The rows are grouped in 3 different ways at once. Each group adds its own fixed numbers to the row, and there is some noise. The rows also spread widely along 12 directions, which tell nothing about the answers.
In the rows, zero is written as 128.
Some rows, each with its group in each grouping after it:
[111 167 138 156 128 176 144 116 108 147 121 140 122 130 124  99 126 170
 140 109 146 100]
q854 fite R
[126 160 106 112 140 104  84 111 152 119 128 110 169 194 152  95  50  79
 167 161 154 116]
q385 labu L
[130 120 122 159 160 114 100 174 142 143 167  97 165 123 173  86 124 135
 115  93 161  82]
q854 Sel T
[144 124 168  44 140 234 130  99 154 110 138 160 113  83  94 148 147 139
  95 189 147 156]
q268 fite X
[ 83 130 176 101 154 132 104 164 159 165 141  90 170 125 157 143  93 148
 109 164 142 155]
q385 Sel B
[137 149 146  99 156 146 133 155 126 161 151  94 149 128 139 123 119 129
 119 138 153 113]
q268 lop B
[ 99 187 154 148 132 184  89 162 169 190 153 118 162 108 156 124  65 166
 103 138 137 113]
q385 kovo Y
[ 92 159 162  89 124 148 142  99 111 135 125 148 138 169  86 111 103 139
 132 129 144 152]
q268 labu R
[133 175 169  82 144 110 118 185 137 182 117 132 157 129  99 148  57 114
 125 149 126 129]
q268 lop T
[ 84  73 160 124 157  86 150 139 123  95 150 118 115 169  55 119 172 125
 118 116 155 169]
q385 kovo X
[175 127 151 140 177  93 132 221 117 148 156 103 157 119  96 138 118  91
 121 157 175 165]
q854 vum L
[125 153 145 127 154 113 124 152  96 182 123 119 158 123 173  80 115 146
 121 137 142 134]
q268 vum Y
[ 88 104 184 124 166 107 118 159 150 128 102 109 161 101 121 141 127 173
 133 120 154 110]
q385 fite X
[144 163 123  96 144 131 151 169 108 176 132 145 107 131 107 115 107 119
 131 136 110 116]
q854 Sel T
[177 159 127 138 141 145 103 127 114 144 135 157 121 146 124  98 101  99
 134 155 148 128]
q268 fite X
[186 105 147  89 145 147  75 142 145 103 162 143 169 113 112 110 120  69
  77 190 205 173]
q854 kovo X
[148 192 126  88 136 157 122 140 147 157 148  89 174 150 116 123  64 113
 128 144 174 113]
q854 fite R
[ 99  54 162 127 176  98 118 176 154  78 175 106 151 138 197 119 159 118
 121 102 112 154]
q268 fite L
[ 67 144 170 134 147  61 127 167 119 186  55 135 115 131  95 123  98 174
 131 161 110 151]
q385 fite X
[117 144 113 140 135 112 121 130 117 145 150 135 113 176 106  83 110 111
 120 141 113 166]
q385 vum L
[143 122 161 151 146 170 110 148 137 112 160 161 142 122 139 134 115 111
 150 139 145 142]
q385 vum R
[116  60 150  95 151 130  71 151 217  83  97 144 125  83 111 171 125 116
 113 185 141 116]
q268 Sel L
[122 114 157 118 141 156  94 141 154 133 150 143 137 118  91 126 120 129
 100 157 156 146]
q385 Sel T
[ 99 129 159 160 134 172  83 126 182  90 173 124 182 140 146 132  84 126
 122  97 168 113]
q854 kovo L
[147 121 145 172 159 131  89 180 143 149 133 131 145  89 124 112 125 135
 105 176 168 144]
q385 vum L
[145 135 146 122 167 182 129 122 150 106 157 100 147 131 141 133 129 123
 153 142 180 101]
q268 fite X
[143 122 170 127 132 155  85 127 128 113 134 181 159 108 160 108 107 117
 121 114 137 123]
q854 lop X
[ 75 118 164 146 137 162  91 110 160 120 133 128 167 120 156 115 116 176
 126  99 158  94]
q385 Sel R
[110 120 127 149 157  89 141 146  83 153 123 145 122 126 169  61 155 162
 141  74 102  94]
q385 vum X
[112 113 141 148 124 149  90  99 150 112  89 181 111 114 131 116 116 133
 146 152 129 118]
q268 vum Y
[121 117 135  87 148 109 130 172 140 147 136 110 137 117 119 127 121 120
 110 151 125 149]
q854 vum B
[100 128 143 110 134 182  77 154 223 134 135 108 143  94 137 155  86 136
  91 197 139 150]
q854 fite Y
[146 144 126  99 152 201 152 119 113 138 204 113 124 153 166  91 146 105
 116 166 138 182]
q268 vum Y

New rows, each followed by its group in each grouping:
[138 138 140 141 156 164 120 161 144 150 118 120 119  94 124 130 141 140
 123 188 174 113]
q268 lop R
[117 168 184 110 126 145 126 123 108 149 107 176 147 136 114 126  75 139
 138 116 120 146]
q854 fite X
[107 119 164 112 142 172 110 127 146 141 118 145 125  96 148 135 132 160
 115 153 136 117]
q268 Sel B
[108 103 162  88 156  85 134 166 122 125 115 103 166 120 136 115 136 137
 118 132 156 145]
q854 fite R
[111  93 140 121 148  75  86 156 152 125 111 127 132 143 144 112 113  95
 127 181 131 158]
q385 lop Y
[143 126 153 159 168 129 148 154 101 143 140 114 113 133  78 112 168 134
 122 146 186 135]
q268 lop X
[105 131 147 133 144 101 109 150 156 121  83 133 146 133 118 147  77 118
 177 142 150 100]
q854 labu Y
[141  84 141 112 146  83  95 161 153 103 137 111 167 131 110 130 113  86
 126 137 165 137]
q854 vum B
[111 138 167 116 149 131 118 158 134 145 148 121 163 131 131 118 102 143
 126 122 136 133]
q385 fite T
[103 113 150 112 161 126 143 178 135 142  86 137 105  75  99 131 156 162
 112 197 144 149]
q854 labu L
[101 108 127 155 143 138  89 153 192 128 141 124 108 133  87 139 112 123
 121 162 139 124]
q385 Sel T
[ 62 167 150 162 152 142 165 176 139 187 151  93  97 166  85 144 121 167
 123 133 126 152]
q268 Sel R
[116  97 154 166 157 147 110 154 150 104 156 129 140 120 159 123 145 125
 139 145 155 141]
q268 vum R
[ 94 113 178  75 152 124 146 156 120 134 125 129 154 110 124 124 132 145
 101 156 130 193]
q854 vum L
[ 79 102 161 134 136 119 129 143 145 118 107 159 107 126  83 141 130 146
 144 131 113 146]
q385 vum R
[132 140 171  88 180 130 157 180 126 142 117 116 139 128 150 171 104 109
 186 171 143 119]
q268 Sel T
[143 117 106 105 146 189  84 130 200 114 160 125 130  93 140 122 123 122
 110 162 136  98]
q385 vum X
[ 78 111 153 143 149 145 119 125 147 133 149 126 115 145 132 110 145 153
 105 127 130 144]
q268 Sel X
[164 165 196 121 161 204 115 167 146 123 164 151 170 118 163 181  69  89
 157 185 167 158]
q268 kovo L
[123 174 177 117 140 184 101 193 153 189 138 134 163  62 124 135  90 163
  72 193 167 154]
q854 kovo T
[144 107 155 108 143 121  97 140 134 120 131 135 142 137 139 124 116  94
 126 166 150 146]
q268 lop B
[133 127 130 117 139 138 142 130 120 129 133 131 116 132  90 107 150 145
 121 100 145  98]
q268 fite R
[130 165 179 174 155 141 105 164 101 172 125 131 187 105 176 102  96 157
 143 145 179 131]
q385 vum R
[137 100 151  59 172 119 161 180 117 135 154 123 113 128 120 134 154 100
 110 167 121 183]
q854 Sel X
[132 122 137 136 141 174 141 121 118 114 161 131 113 135  88 100 163 127
 100 148 166 156]
q854 lop L
[170 119 130 166 151 151 120 169 119 133 148 161  98 104  95 111 154 116
 119 154 169 113]
q268 kovo T
[155 100 148  74 161 135 135 118 115  92 135 145 139 135 143 122 140 100
 149 122 146 107]
q268 Sel L
[ 74 170 158  73 127 197 155 118 130 174 126 143 113 108 124 117 127 182
  98 164 104 166]
q268 vum R
[115 124 120 103 151  88 113 152 144 128 131 125 141 157 171 104  94  89
 145 152 107 152]
q854 vum X
[143 106 167  60 141 158 103 125 160  89 156 144 157 135  92 149 105  79
 130 167 156 154]
q385 lop T
[111 127 158 121 141 120 147  96  73 128 130 140 140 161 102  72 148 136
 130 130 167 162]
q268 vum T
[123 127 216 169 137 174 111 157 129 125 162 168 152 113 101 166 109 143
 126  94 160 137]
q268 kovo B
[139 175 156  99 133 178 116 114 127 146 139 143 161 134 107 120  76 118
 144 159 158 138]
q385 vum T
[ 91 121 174 114 136 175 103  73 140  96 137 119 185 129 153  94 126 166
 126 111 185 108]
q268 fite T
[149 145 145 161 149 161 111 161 120 164 121 153 128  85 115 107 125 157
 124 153 162 105]
q385 labu Y
[138 137 132 123 151 114 119 164 128 150 106 155 112 111 118 121 116 128
 138 147 126 100]
q385 kovo X
[118 120 159 126 160 118 126 163 151 120 111  98 153 120 105 145 113 129
 133 165 177 139]
q854 fite L
[169 137 148 102 167 158 141 166 120 126 177 124 151 124 170 123 125 114
 133 106 127 114]
q268 fite L
[ 82 111 150 160 150 135 123 117 138 129 147 114 111 164  92 107 151 147
 106 136 159 156]
q268 Sel X
[129 141 173 117 146 192 119 147 155 123 158 152 150 105 132 151 101 129
 144 132 136 124]
q268 vum T
[132 132 136 121 145 120 141 173 119 155 143 138 122 119  89 114 136 140
 111  98 125 119]
q268 vum R
[ 70  98 182 103 151 101 124 157 139 131 145 101 169 141 107 122 129 146
  95 126 158 174]
q854 Sel T
[129 112 159 150 167 135 121 181 141 148 168  74 136 130  90 137 146 119
 101 194 192 175]
q385 lop B
[121 143 177  99 146 133 148 118  99 122 107 151 131 156 105 135 111 115
 157 149 142 149]
q268 lop L
[150 141  77 102 124 135  54 162 197 158  95 139 132  70 151 101  85 117
  92 203 131  95]
q854 vum R
[131 119 168  74 154  72 120 170 101 155  66 152 147 100 156 112 118 138
 126 169 131 142]
q268 fite R
[102  97 176  47 153 150 129 134 159  90 187  92 188 143  97 135 136 126
  95 110 174 157]
q268 labu R
[108 116 151 111 147 149  94 121 158 129 137 112 153 135 148 121 110 123
 122 171 160 144]
q385 Sel Y
[103 148 148 105 144 164 155  98 125 120 138 109 152 160 129 129 107 137
 170  85 155  85]
q854 Sel Y
[120 120  92 137 148 168 120 176 183 127 167 129  91 111 165 121 128 119
 130 142  91 106]
q854 labu Y
[137 172 142  95 127 192 145 142 125 168 155 164  91 123  85 123 116 145
  85 138  89 158]
q268 fite L
[166 126 125 121 196 170 165 183 123 125 188  78 144 105 200 118 164 133
 154 117 145  80]
q385 fite L
[143 140 123 117 153 158 112 118 128 133 204  89 169 152 163  61 136 135
  85  85 162 113]
q268 fite X
[108 119 133  79 149 141 121 142 163 140 118 101 115 123 111 131 128 121
 112 211 142 157]
q385 lop Y
[153 117 146 120 142 109 114  99 103  84 152 158 137 206  86  99 112  61
 155 134 168 166]
q268 labu X
[179 148 113  27 157 120 138 186 142 157 184  99 151 146 133 130  86  78
 119 113  94 119]
q385 fite Y
[ 84 113 167 105 140  93  97 144 118 156 105 136 160 107 138  74 134 169
  74 148 157 149]
q268 kovo T
[ 99 143 136 119 137 178  86 143 202 145 139 112 151  99 160 137  87 150
 114 147 127 105]
q268 vum Y
[122 133 122 185 102 125  58 111 141 125 130 163 145 144  70  64 105 135
  85 113 184 125]
q854 labu R
[166 155 114 117 142 123 127 180 127 157 166 129 118 156 114 109  94  80
 124 154 120 154]
q854 fite T
[127 118 170 186 154 206  86 132 155 126 191 113 166 111 169 115 136 150
 101 125 196 126]
q268 Sel Y
[133 115 141  77 160 117 164 152  66 158 133 144 100 119 157  64 185 134
  98 172 116 171]
q268 lop T
[100 114 142  63 150 131 117 117 132 122 116 122 159 116 146  88 130 146
 125 164 153 123]
q385 labu T
[ 60  95 179 122 141 113 135 132 127 126 138 145 128 153 136 122 135 158
 125  64  94 138]
q268 Sel Y
[116 142 113  82 124 149 119 131 172 137 154 136 113 154  85 134  98 122
 114  89 100  90]
q268 Sel R
[101 113 136  81 149 127 134 119 132 123 158 111 136 165 135 100 134 122
 121 123 133 134]
q268 Sel T
[126 104 159 102 174 140 109 218 183 134 139 111 161  54 186 158 131 146
 113 150 144  92]
q268 kovo R
[ 65 146 151 113 139 171 122 102 147 135 122 117 124 155 197 124 101 136
 159 192 112 152]
q385 lop B
[ 77 146 157  96 141 186  93 140 195 165 136 103 154  96 162 141  95 174
  89 158 135 122]
q268 Sel Y
[ 94 161 174 127 148 154 144 180 136 161 146 118 155 112 114 141 100 161
 124 119 149 122]
q854 kovo T
[ 83 131 168  97 128 127  86 127 160 157 125 125 160 142 108 123  82 139
  92 152 140 165]
q385 Sel Y
[ 90 116 160  48 137 129  75 122 151 138 124 144 176 105 202  85 106 143
  76 169 121 161]
q385 kovo X
[122 143 164 119 141 147 111 139 134 128 117 170 122 137 121 134  92 112
 139 188 127 171]
q268 labu L
